The same things were measured in two ways. Each way mixes the same 9 hidden numbers, adds some noise and spreads widely along 5 directions of its own, which tell nothing about the thing.
(in the rows, 128 means zero)
Some things both ways: the first way, then the second way.
[166 112 128 130 161 116 140 181 128 169  70 147 138 140 149 112 154 109
  98  91]
[191  98 125  99 125 102 166 129 182  77 144 117 174  85  84]

[ 96 138 127 111 147  71 121  69 110  65 120 122 112 109 139 173 117 146
 133 190]
[136  92 183 113 114 115 137 147 129 158 129 183  51 140 147]

[134 141 137 153 137 112 145 164 133 140 116 130 117 140 158 117 106 128
 111 132]
[ 84 108 223 130 127 114 115 156 112 164 124 148  56 124 154]

[128 114  98  90 158 169 107  97 139 138 164 153 121  79 110 123 119 102
 166 157]
[144 145 107 130 105 105 147 115 144 115 126 124 135 114 118]

[150  68  94  92 120 188 118 123 115 155 136 191 120  60 103  81 133 166
 108 102]
[ 87 120 196 132 165 139 110 135 110 124 110 115 137 150 120]

[144 125 150 122 123 156 140 179 149 138 127 131 155 119  94 115 121  97
 129  90]
[126 120 154 144 128 122 133  98 140  99 107 116 145 118 110]

[156 151 121 141 185  67 164 154 134 136  78 117 137 170 154 165 144  69
 127 139]
[ 83 121 150 108 150 130  91 147 152 151 125 116 161 109 133]

[153 115 110  91 145 142 129 111 127 123 116 125 117 129  96 127 143 115
 141 152]
[167 124 120 125 111 102 138 143 136 100 109 137 122 108 133]

[150 133  92 109 145 113 150 109 123 142 114 127  99 152 126 126 110 110
 123 139]
[138 104 162 135 106  99 141 131 136 121 134 130 103 106 128]

[137 118 133 113 165 142 142 159 132 180 142 170 103 114 136 131 115  95
 133  95]
[134 113 130 153 183 120 103 133 136  87 138 142 132  94 111]

[108 146 146 105 180  90 129  82 114 105 153 113 113 118 100 174 125  96
 158 147]
[ 90 152  66 148 192 123 107 147 103 105 140 142 172 157 150]

[135 137 149 145 170 110 112 111 129 153 129 152 145  91 149 114 120 112
 117 115]
[112 126 126 120 130  81 154 154 134 118 134 117 114 147 104]

[112 139 181 133 102 144 117 168 146 122 147 112 149 135  95 115 120 113
 138  97]
[137 115 166 130 120 123 160  92 145 131 141 134 126 124 110]

[146 110 123 148 132 110 138 154 118 145  90 136 147 148 123 105 131 106
 137 103]
[106 109 168 103 141 131 134 137 133 101 117 143 173 102  93]

[113 138 141 133 147  91 151 116 155  70 122  87 134 129 133 182 133 146
 129 168]
[115 139 142 133 100 115 148 108 129 112 139 122 172  87 133]

[140  96  57 119 105 174 114 152 136 156 136 146 132 132 112  82 116 112
 156 118]
[147 105 140 115  82  89 177 133 156 125 134 117 129 116 142]

[146 117 136 104  68 167 149  81 155 131 125 129 111 156 101 115 111 158
 116 131]
[134 123 162 137 101  92 162 129 147 139 142 119  83 104 127]

[100 135  98 123 135 154 123 159 140 143 190 125 110 127 107 118  82  80
 189 127]
[ 99 129 149 140 137 119 133 121 132 158 154 129 117 125 159]

[179 148 121 152 160 125 160 168 136 159  87 118 125 144 152  86 111 106
  86 119]
[ 92 133 165 135 117  96 129 151 115 135 116 107 109 130 138]

[121 155 124 119 169  96 132 132 121 115 145  99 128 148  89 156 123  57
 184 141]
[138 139 128  99 138 151 133  82 162 124 149 117 211 105  93]

[120 127 164 123 154 124 139 145 156 106 118 120 116 114 153 167 148 160
 104 155]
[ 97 158 118 138 149 127 132 119 134 150 165 101 172 123 155]

[205 117 139 145  98 175 178 151 152 179  91 155 107 148 145  73 117 173
  46 124]
[100 140 159 120 138 113 126 142 124 136 137 118 132 123 140]

[120 108 113 126 134 152 140 143 145 132 134 161 127  67 147 116  72 124
 133 131]
[ 82 148 124 137 140  84 159 132 149 141 143 104 115 132 161]

[132 147 128 107 117 124 151 121 129 127 136 122 105 150  92 126  77  85
 144 123]
[103 134 200 158  87  67 173  95 154 132 129 102  50 111 142]

Other things, the second way, with their names:
K479: [108  95 159 116 160 155  91 151 118 155 128 151 146 123 101]
K387: [153 107 173 125 142 139 132 132 132 146 126 154  85 117  99]
K427: [ 99 110 127 163 131 108 126 138 109 140 139 135 106 153 172]
K158: [118  63 174 145 115 110 136 114 135  98 100 177  86 119  83]
K419: [139 107 171 134 101 135 131 147  91 121 143 142 166 107 117]
K41: [ 85 125 148 176 137 121 145  65 119 100 144 119 155 156 127]
K648: [121 143  92 139 108 103 182  70 169 125 167 112 174 117 124]
K365: [164 125 118 103  97  95 166  99 187  97 150 121 166  76  93]
K547: [124 134 166 118 127 144 147  81 155 128 141 127 169  83  90]
K444: [151 126 211  52 161 155 148 112 188 180 168  99 155 137 101]
K634: [108 101 205 146 153 118 105 146 126 124 127 126  98  95 115]
K308: [ 57 144 205 154 123 122 134 112  88 128 109 135 103 148 114]
K271: [ 93 131 114 150 136  99 161 120 125  89 136 114 176 131 110]
K499: [142 130 145 114 139 100 150 121 170 131 150 112 117 129 149]
K751: [106 143 139 115 129 151 119 110 117 143 146 123 205 112 107]
K952: [ 83 154 207 131 117 133 150 110 106 167 142 107 129 130 113]
K917: [159 140  77 140 129 133 144  98 134 118 144 150 157 130 119]
K366: [136 127 104 110 134 134 149 151 124 170 176 129 170 116 108]
K281: [ 75 140 163 127 140 130 116 141 110 142 132 139 140 119 123]
K940: [ 41 122 168 152 170 147  76 112 118 110  85 151 150 110  98]
K523: [110 148  53 113 140 109 139 153 128 126 147 123 186 148 140]
K60: [ 72 129 128 120 143 117 131 132 132 127 140 122 179 135 124]
K489: [159  83 146 108 135 102 142 169 146 136 137 149  85 118 109]
K645: [ 92 106 183 132  89 136 127 116  94  88  89 166 163 116 126]
K395: [155  76 214 110 123  67 156 196 166 151 133 130   4 106 149]
K225: [ 79 137 194 127 153 116 108 143 130 137 127 119 107 116 155]
K261: [125 114 126 130 152 150 108 125 127  89 125 149 205  82  82]
K745: [119 109 182 114 127 116 144 138 138 130 147 124 138 125 121]
K808: [167 133  92 145 105  91 156 120 143  90 138 155 106  76 132]
K450: [148 109 127 141 154 123 128 143 118  92 131 150 139 107 131]
K723: [ 66 144  73 124 156 123 127 116 136 123 137 126 196 152 131]
K631: [114 144 109 150 133 113 147  87 142 110 147 143 143 109 147]
K765: [ 92 145 206 127 124 129 124 136 100 146 131 120 122 121 123]
K209: [101 134 171 149 111 124 136 118 104 146 142 149 105 127 120]
K248: [101 172 157 132  90  98 178 108 126 148 134  74 143 145 131]
K321: [ 37 142 123 102 196 149  98 153 116 165 141 138 187 167 132]
K621: [139 115 190 111 115 103 151 160 123 139 144 127  92 129 131]
K511: [158 119 178 142 139 142 129 134 106 141 149 144 108 113 134]
K657: [146  79 156 118 131 120 128 150 147 122 128 167 108  82 114]
K465: [121 123 144 115 166 132 105 142 129 115 137 107 171 126  91]
K457: [ 87 120 151 109 111  86 159 148 156 142 119 119 109 127 114]
K174: [115 102 190 128 132 145 131 129 103 137 147 134 153 129 109]
K43: [ 67 134 143 143 122 137 130 128  87 147 130 116 182 153 101]
K377: [121 126 118 110 140  96 153 132 159  94 140 127 158 122 154]
K160: [146 121 123 124 134 135 141 126 121 150 145 145 131 141 101]
K152: [124 111 189 144 106 126 146  90 133 108 132 131 134  92  69]
K262: [142  75 230 113 124 156 105 133 125 123 128 154 142  82  79]
K413: [115 109 157  91 126 132 129 147 142 187 152 126 137 131  95]
K867: [128 141 188 144 108  95 138 141 132 142 124 113  56 105 129]
K144: [143  99 214 119 140 158 104  98 149 130 125 139 139  75  86]
K628: [115 111 237 117 138 128 106 169 119 164 110 138  52 108 142]
K888: [146 124 120 135 108  95 155 134 139 108 152 116 149  96 149]
K624: [ 69 140 236 118 117 116 123 134 128 178 131 125  72 108 150]
K968: [144 127 176 146 102 105 158 112 140 129 139 119  99  95 162]
K196: [146  92 152 150 103  95 147 161 117 125 115 166  57 108 137]
K2: [104 126 161 128 149 147  91 118 136 156 135 114 150 125 120]
K521: [110 134 121 141  98  89 171  97 145  96 125 103 164 122 118]
K424: [ 88 114 141 152 163 101 127 136 126 103 136 135 123 145 137]
K525: [ 90 131 141 128 127 106 164 106 148 110 150  95 188 122  98]
K690: [108 124  80 127 150  88 144 179 123 119 154 109 171 151 166]
K105: [ 95 115 174 156 167 139 117 140  97 129 139 147 126 139 158]
K403: [103 127 215 132 157 135 113 146 122 151 128 120 103 110 135]
K716: [103 152 136 122 141 110 135 157 109 102 132 115 169 118 163]
K488: [127 116 150 143 142 149 114 119  84  81 114 185 146 127 101]
K597: [ 61 145 173 129 155 140 106 101 135 146 134  94 174 135 118]
K603: [130  98 125 150 115 123 187  82 124  93 157 137 190 138 108]
K886: [ 70 133 199 124 137 137 119 111 126 156 118 121 122 147 138]
K780: [ 93 121 106 191 135 117 139 104 105 108 147 134 159 127 163]
K768: [122  99 122 123 116 103 137 163 123 114 132 152 144 115 136]
K962: [197 137 137 118  87 107 206 124 129 138 181 104 145 112 126]
K784: [187 103 107 151 103 104 153 132 124  95 137 156 110 102 120]
K892: [124 108 176  71 158 141 130 146 159 163 150 141 149 142 125]
K880: [170  98 140 129  95  99 169 132 145 131 157 146 101  91 128]
K827: [ 88 120 242 123 108 113 126 127 126 134 106 113  95 103 126]

Some of these things the first way, each followed by its name:
[140 123 130 121 149 118 137 122 145 140 116 149 136 128 142 158 150 109
 134 143] => K365
[144 114 147 120 144 120 154 137 141 144 100 148 114 124 153 141 129 153
  84 106] => K634
[150 114 189 123  78 138 157 148 142 123  97 121 108 175 112 124 163 199
  64 107] => K105
[116 140 133 148 160 116 145 169 163 108 138  97 141 120 136 150 118 124
 127 130] => K888
[130  96 137 138 110 143 151 153 152 122 132 148 151  93 115 136 127 147
 124 116] => K377
[134 134 177 129  57 173 127 147 166 160 152 131 135 190  89 114 134 111
 142 101] => K648
[ 88 125 133 119 163 112  91 103 107 103 162 132 135  69 114 127 113 120
 162 136] => K308
[ 97 117 113 126 136 123  98 125 121 116 166 109 127 133 101 118 135 132
 157 117] => K174
[ 97 140 122 150 195  93  90 171 135 118 147  85 138 147 154 142 178 124
 143 133] => K419
[163 106 109 147 150 147 164 170 138 138 116 134 116 102 141 102 125 161
  95 130] => K716
[133 140 165 117 128 130 122 152 123 147  95 122 119 161 122 103 128 107
 120 118] => K387
[134 110  72  95 150 130 130 103  98 123 130 156 103  86 111 115  90 114
 143 155] => K886
[121 157 175 160 121  96 123 100 163 112 110  97 160 164 145 141 136 131
 116 142] => K413
[102 122  91 130 155 142  98 112 142 147 142 129 103 124 166  97 102 130
 153 154] => K366
[134 140 107  99 139 119 153 157 119 111 113  95  89 176 101 138 117 102
 142 140] => K968
[111 127 152 110 145  77 145 102 126  97 102 135 154 114 113 186 118  77
 167 137] => K940
[108 136 122 104 140 104 112  95 115 130 141 121 119 148  99 138 121  88
 166 120] => K152
[ 96 104 103 121 141 112 118  56 121  98 149 153 133  71 117 150 100 132
 173 160] => K321
[141 121 116 133 111 126 145 156 123 169 100 128 118 188 115  93 101  94
 139  89] => K395
[162 123  93 109 150 152 134  92 122 170 157 141 108 137  76  97 118  89
 146 100] => K465
[142 152 145 136 137  99 144  75 145 105 123  91 138 153 111 143 128 119
 130 156] => K523
[183 127 115 148 124 149 147 164 122 208  98 159  97 183 153  64 120 108
 105 120] => K281
[118 114 109 119 140 126 114 117 122 139 135 141 133 111 112 111 110 109
 147 101] => K271
[135 123 141  91 116 170 129  80 145 137 145 136 105 126  98 121 123 137
 135 141] => K867
[ 96 172 119 125 171  76 134 123 133  86 158  79 117 132 120 168  87  90
 149 146] => K427
[ 97 144 169 113 137  95 102  76 129  99 145 110 115 144 123 167 153 143
 139 165] => K209
[117 122 124 118 128 119 136 116 151 109 109 126 112 125 163 145 119 162
 106 154] => K880
[132 121 183 124  69 114 125  98 146 119  96 148 165 154 112 139 144 141
 105 102] => K158
[119 141 162 138 134  95 130 107 142 109 131 129 158 118 121 161 128 105
 140 141] => K723
[160 141 147 122 140 123 162 183 126 163  91 154  92 154 162 125 118 110
  91 139] => K631
[105 137 176 149 129 120 124 152 142 138 173 134 155 121 102 142 128 101
 143  79] => K424
[ 94 128 138 138 137 118 136 123 147  99 166 117 138  95 122 152  96 121
 169 157] => K624
[125 137 145 101 142 120 108  82 118 125 118 125 107 134 126 117 129 135
 118 154] => K160
[ 95 142 146 110 152 127 112 146 128 111 161  88  99 147 102 137 138 127
 152 132] => K511
[128  92 148 120 117 105 134  85 147  96 103 137 138 119 142 167 178 209
  85 140] => K262
[120 132 116  91 127 134 153  81 143 109 137 122  95 131 109 154  90 111
 161 170] => K808
[145 133 165 141 122  82 138 128 110 115  90 117 136 174 111 140 166 133
 108 127] => K892
